The first 7 rows are patterns. Each new row is the sum of 2 different patterns, raised or lowered, with some noise. Before adding, each is slid sideways (what falls off one end comes back at the other) and multiplied by a number that may be negative. Names go in the order of the patterns.
In the rows, zero is written as 128.
Some rows, each with the names of its patterns after it:
[123 141 139 132  77 148 119 105 183 117  73 154 140 108 124 155  92 101
 127 118 126 115 136 113 112 126 114 141 125 119 123 134]
U
[146 139 105 141 137 125 114 136 138 183 130 163 120 152 144 127 135 123
  86 165  97 153 173 183 113 121 122 124 110 105 120 152]
B
[121 120 112 148 150 133 123 121 154 101 136 130 124 126 114 114 134 114
  88 122 131 135 137 105 132 140 135 112 124  94 147 149]
S
[156 128 123 137 125 129 123 122 162 117 118 138 148 129 118 129 113 118
 141 120 115 156 157 143 132 117 160 128 121 139 126 105]
J
[132 156 156 145 136 138 140 107 143 135 145 126 172 133 111 144  99 135
 124 112 131 132 139 104 119 106 142  88 116 136 117 122]
H
[119 180  99 130 120 102  91 145 126 146 132 127 127 154  91 120 129 119
 125 108 126 132  87 123  94 173 116 126 127  84  97 130]
D
[136 148 123 144 144 125  98 119 145 126 152 131 142  90 118 136 135 136
 100 150 136 143 144 128 132 153 138 119 165 102 159 157]
R

New rows, each followed by the names of its patterns:
[140  93  99 109 102 141 100 101 126 153 124  99 119  92 107 118 135 116
 133 132 122 139  96 131 108 102 125 114  85 130 121  90]
J R
[ 88  69  50 110 102  91 126  44 137  83  53  37 101 119  78 100 113 111
 100  57  64  87 104  47  81  98 112  90  64  42  98  63]
B S
[107 136 131 115 133 184 165 132 141 107 155 124 163 155 127 111 149 163
 112 136 118 122 134 130 137 119 138 111 175 109 100 130]
J R
[ 88 139 107 107 120 115  93 118  93  97 127 125 104 130 105 128 111 106
 127 108  89 148 111 122  92 113 111 105 127 144  99 107]
J D
[140 156 149 171 121 143 164 147 153 150 115 167 178 146 159 152 176 127
 178 140 126 230 121 111 181 162 135 139 167 127 116 116]
U S
[ 85  70  98  76 105  92 111  69 108  82  87  81  61  74 103  94 118  67
  96  89  75  68 102  94 122  91 104  88 114  83  86  95]
B D
[109 127  89 119 104 116 136 120 115 101  85 124 107 106 120 114  91 105
 132  92 112 120  61 130 143  89 100 121 119  90 128 143]
U D
[166 101 105 136  89 109  99 107 134 120 113 104 115  89 109 109 128 133
 141 123 157 115 121 126  85 140 130  75 139  74 155 174]
B S
[ 82  77  91  88  38  92 101  57  77  69  82  83  90  97  66  86  99  74
  62  64  83  85  52  79 112  80  84 105  54  99  79  73]
J R
[193 141 114 161 151 143 141 157 150 133 164 112 151 138 150 162 153 141
 141 123 160 139 145 162 162 137 150 137 115 154 141 117]
U D
[161 159 146 190 163 126 156 113 148 144 132 138 160 155 125 140 128 161
 114 132 167 138 151 129 168 166 156 166 164 152 132 136]
H D
[137 136 137 193 173 180 123 167 133 139 135 175 118 167 111 156 206 168
 124 124 123 139 125 101 127 172 125 177  97 128 144 121]
B R
[172 172 190 204 184 171 195 199 176 158 185 175 177 189 184 178 172 122
 187 177 187 198 182 170 188 171 164 173 154 175 212 178]
S D
[156 162 134 149 155 143 130 150 152 148 149 157 171 148 167 164 153 147
 139 167 156 169 158 168 162 152 146 118 149 149 152 134]
J H
[115  67 103 128 138  92  87  88 107 107  89  72 110 120 115 106  98 109
 118 112 145 101 127  78  91 110 102 137 125  88  97  56]
S D
[148 118 134  81 166 115 141 162 162 118 147 103 129 136 132 110 167 144
 133 124 140 158 129 121 172 146 166  98 149 130 139 182]
J D
[129 162 121 102 142  92 139 128 111  92 138 129  85 151  94 100 104 117
 117 111 138 104 132 150 131 127 124 139  93 128 127 128]
U H
[161 135 115 160 160 151 136 146 153 133 154 163 134 154 138 141 149 146
 141 149 122 140 145 172 122 150 162 106 156 182 121 139]
U J
[178 181 154 112 173 157 153 190 156 124 179 174 159 149 187 139 139 166
 155 164 157 156 160 157 158 145 172 166 158 168 172 154]
U J
[114 112 110 132 149 138 133 116 136 116 128 118 133 126 174 128 129 126
 120 134 119 118 121 102 145  95 129 137 156  94 112 123]
B H
[ 95 140 121 122 127 114 130 121 100 132 146 140 111 149 112 111 122 125
 131 115 106 120 141 113 102 107  98 131  93  99 120 120]
H R
[ 77  98 107 143  81  99  98 137  69  92  74 102  78 125 118 123 126 112
 129 161  63 153  98  89  64 165 123 103 128 105 136 113]
B H
[ 77  76 110  94 116 100 105 101  91  74  45  82  86  92  63  92 102  65
  87  99  72  67  88  89  88  85  98 113  78 109 104  88]
J H
[119 121 145 143 132 100  72 145 107 127 138 149 107  90 110 119 109 100
  92 156 123 125 130 106 139 130  88 128 108 143  85  98]
J D
[ 43  40  92  90 109  86  96 135 123  80  78  71 138  80  76 102 103  64
 106  40  85  66  95  69  74  87 113  86 121  64 136  70]
B J
[141 116 121 115 121  94 128 138 118 140 118 131 139 116 123 108 139 130
 168 102 159 147  88 138 158 106  92 111 113 104 133 128]
U H
[141 152 153 187 133 133 155 171 157 130 168 136 142 165 148 149 181 170
 171 177 147 175 147 140 172 148 126 170 162 150 176 139]
S J
[ 90 110  78  87 103  67 111  79 122  91 111  98  90  94 109  52 153  78
  85 148  80  33 136 114  97 103 130  70  95  78  91 103]
U D
[115 146 130 144 131 121 174 160 146 167 127 186  99 136 148 131 143 182
 132 135 102 152 131 133 147 192 112 128 129 151 134 126]
J D
[120 133 110 148 123 110 133 148 131 117 115 121 157 129 109 121 128 126
 145 129 115 127 130 137 124 101 118 120 123 109 146 112]
S R
[206 172 182 178 163 165 211 132 153 197 185 183 156 162 203 131 163 148
 216 143 193 175 125 151 172 162 219 141 200 159 139 149]
J D
[124 153 154 117 128  82 138 131 130 141 150 118 126 121 128 129  97 117
 150 119 153 127  99 156 134 112 156 146 132  74 133 122]
U D
[143 126 134 134 160 148 178 158 201 139 187 131 109 124 182 184 157 195
 186 174 176 140 139 128 161 134 144 154 164 165 138 103]
B H
[134 140 126 132 134 131 116 135 163 150 157 130 149 154 146 141 147 124
 157 181 144 135 135 164 164 138 129 132 166 117 149 157]
S H
[ 95 105  99  86  92 131 104  85  82  86 120 101  68  97 110  83  86  33
  93  65  80  69  61 127  84 102 138  33 109  74  47  76]
B D
[170 122 130 135  83 131 133 107 111 142 113 131 142 119 127  96 120 120
  96 126 127 121 103  99  96 129  83 100 122  96 101 112]
U H
[ 75 114 111 103 115 115  91 101  85 107  91 121 128 127  95  95 109 100
  99 109  87 108 120 102 102 107 107 103  95 118 119 111]
J D
[102 137  95 106 117 116 107 104 112 110 102  82 106 120 120 127  96 102
 132 127  96 102  84 139 134 118 112  95 138 141 107  96]
S J
[148 173 164 188 114 138 130 177 141 122 132 156 183 133 123 137 134 143
 130 130 144 190 112 193 112 134 149 128 155 128 101 175]
B R
[108 129 126 110 108  96  77 142  69 146 127 171 102  99 107  96  93  90
  93 106 114 121  79 128 111 108  68 104 116 156 108 120]
B R
[138 151 130 161 139 130 171 163 142 136 155 133 155 170 147  92 190 164
 140 205 132 122 174 155 137 144 157 139 124 144 146 145]
U J
[ 88  81 110  84  96  88  83  95 106  96 112 101 135  98  82  67 129 102
  99 109 107  95 125  88  88 100 110  93  92  97 127  92]
B J
[124 130 107 110 120 128 117 107 143 145 114 124 102 168 119 119 131 101
  93 143 119 145 117 121 121 109 104 154 116 127 134 137]
J D
[124 103  80 157  97  65 133  89  98 110 122  63  84 114  97 116 104 104
  98 102  86  74 106 103 107  80 111 108 112 118 125  46]
U J
[105  42 134 100  86  92 164  81  76  99  92 126  77 109  84  77 105  90
 101  96 108  73 133  76  96 114  96  63 116  88  89 183]
U R
[112  90 112 108  81 102 134  82 117 110 105  89 101 113 115  82  97 126
 101  99 115 114 106 130 117  89 130 102 102  99  98 113]
J R
[122 158 144 138 137  89 149 136 135 158 164 124 101 131 123 117 165 109
 124 153 139 125 131 160 109 112 159 129 155  92 148 125]
U D
[129 104 122 130 134 141 114 119 127 127 100 127 108 115 110 177 103 111
 141  58 126 156  87 106 132 122  80 138 124 122 102 111]
U H
[113 114 107 123 115  99 139 122  85 149 111  98 106 105 116 103 118 122
 135 147 130 134 107 112 134 151 124 123 115  99 162 105]
J R
[109 116  99  95 129 106 113  89 129  79 108 130 104 139 117 115 132 132
 113 105 127 116 141 104 138 121 115 123 135 101  85  97]
S H
[ 83  91  92 113  62  96 109 104  99 109 132 136 120 124 123 123  60 131
 111 110 138 145  83 105 131  70 112 118  73  98 113 112]
U H
[149 116 106 146 158 140 149 105 141 130 120 145 113  92 149 129 124 119
 138 119 119 118 157 123 125 132 151 149 116 123 108 110]
S J
[ 95  69 104  90 122  90  92 107  74  78 100  90 111  95  95  90  87  78
 104  91  99 112  90  90 111  84  92  91  91  89  82  98]
J D
[119 104 118  89  95 108 117  90 146 119  99 121 120 111  95  97 137 121
 117  75 124 106 109 157 117 109 119  65 132 106 119 132]
J D
[118 134 105 155 120  92 149 139 108 131 163 104 105 117 111 137 114 120
 110 125 124 137 118 108 124 126 136 108 119 125 129  99]
U S
[131 122 112 121 105 136  87 113 131 115 111 125 131 133 128 152 115 134
 119  99 129 160 105 140 133 109 114 122 139 117 114 123]
U H
[144 110 128 111 149 138 181 133 141 138 131 155 125 138 160 125 163 130
 132 142 147 111 160  85 136 112 136 173 159 113 138 163]
B R
[150 151 139 151 162 125 168 159 148 119 145 160 152 163 145 149 160 167
 140 129 142 158 161 121 168 144 156 165 168 137 149 161]
J R
[145 151 137 104 138 156 137 124 133 143 151 135 150 126 140 146 105 104
 126 125 123 105 136 149 133 126 159 117 142 131 127 120]
S J
[133 155 146 138 112 156 145 148 137 147 105 160 145 129 182 141 101 145
 131 114 136 176  84 117 146 126 142 149 129 131 132 135]
U J
[138 123 126 141 117 121 103 123 140 140 148 121 111 153 148 112 115 104
 159 151 139 134 110 158 163 118 109 116 153 118 116 135]
S J
[102 124 139 108 148 167 110 120 143 112 114 150 149 123 155 127 119 128
 111 137 121 121 117 128 133 111 114 111 124  92 112 158]
U H
[122 134 163 124 158 147 126 144 142 111 117 120 114 143 114 144 149 118
 145 165 121 128 140 111 155 152 138 138 100 159 163 132]
S J
[ 99 116 106  98 111 123 113 129 116 152 114  96  79 146 120 114 127 125
 112 141 104 106 118 128 111 111 112 148 106 105  97 130]
B J
[111 122 133 134 120 115 123  99 116 127 118 108 153 134 116 125  97 138
 115 107 125 116 107 121 113 105 127  97 111 118 108 136]
J H
[119 143 161 136 138 158 123 149 143 138 143 104 127 162 113 130 156 170
 128 146 142 122 134 137 109 121 131 138 135 114 139 140]
B J
[125 135 143 134 113 132 136 126 128 139 136 134 141 143 116 165 134 104
 146 134  99 146 126 126 140 155 118 126 118 131 114 109]
U B
[170 155 199 189 136 181 187 173 173 184 154 150 164 176 168 158 192 182
 175 174 158 201 172 164 175 173 155 197 178 173 149 181]
U J
[154  78 102 117  89  89 113 133 135 107 116 110 128  56  82  98  95  98
  81 122 100  65  92  77 119  95 117  97  90  73 112 110]
H D
[129 109  66 110 124 115 125 141 121  59 110  94 119 111  71 126 114 129
 103 100  93 137  83  87 145  75 127 135 133 143 114 125]
H R
[ 95 132 126 107 101 121 153 102 122 118  86  75  98  98 142  88 109 128
  87  86 113 115  95 115 129 105 154  86 114 127 107 111]
H D
[101  99 144 121 155  84 140 139 111 128 142  68 146 110 128 154 155 118
 122  88 131 120  97  98 137 144 130 125 141 117 128 128]
B J
[110 144 165 136 135 156 164 149 121 133 126 146 142 133 135 164 155 146
 116 136 144 146 123 139 140 124 161 161 119 163 127 120]
B J
[140 107 128  89 119  97  88 101 141  51 133  94  68 142 184  66  83 111
  96  63 114 118 117 119 108  93 100 119 109  91 118  94]
U B
[130 195 142 129 157 118 136 118 196 160 153 121 168 178 112 144 134 120
 117 113 104 124 140  95 184  98 107 121 122 109 122 141]
H R
[128 117  91 109 113 105 104  89 116 108  58 106  91 153 111 101 115  86
  95 107 103 131 104 130 104  88  77 139 124 131 115 112]
S D
[ 96 117 110 116 141 123 103 111 138  97 104 109  88 102 125 108  85 133
 127 133  92  94 145 105 101 122 125 104 146 116 111 128]
J H
[112  99 131  60 110  97  85 120 120 111 107  78  88  92 122  59 125  91
  83 108  98  95  92  99 104 123 107  33 103  84 104 124]
D R
[ 98 143  91 146 134  94 110  89 132 112  94  77 104 113  93  92 103  93
  70  77  99 110 104  79 151  87 139 104  73  71 136 116]
B R
[156  93 180 123 163 188 194 136 141 119 150 134 119 127 168 170 157 134
 163 149 148 141 137 141 187 145 185 120 170 165 139 154]
B J
[197 102 156 168 211 147 138 129 129 147  93 139 165 154 149 106 140 153
 126  87 143 155 202 152 154 133 177 162 123 143 103 118]
B S
[123 113 118 114 101 101 123 102  84 117 125 102 135  93 113 154 120  77
 125  89 126 135 122  94  91 133 132 120 109 114 135  85]
U S
[120  94  72 108 115  91 149 130 129  77  88 137 112 105  90 123  93 142
 120 100 116 126 115  94 133 110 125 123 120 139 100 111]
J R
[155  83 116 116  83 151  94  73 149 112 128 119 112 147 155 129 146 131
 131  83 124 165 135 157 144 115 160  58 143 107 115 148]
D R
[101 103 147  97  99 120 136 110 100  88  99  90 126  94  94 133 133 125
 131  88 149 103  89  95 116  97 136 112 115 129 111 104]
B J
[ 56  87  76 125  56  78  79  77  64 105  75 105  92  84  78 110  61 104
  88  91  80  81  92  89  58  81  44 137  62  97 104  75]
B D
[117 154 113  84  96  79  94  81  81  94  82 119 114  69  86 102 100  83
 115 112 127 103 134  64  86  93  90 110  61  62 131  62]
B J
[155 133 135 112 166 146 142 156 133 119 151 149 149 109 135 139 138 104
 152 150 144 148 161 123 159 131 134 148 139 148 139 117]
J D
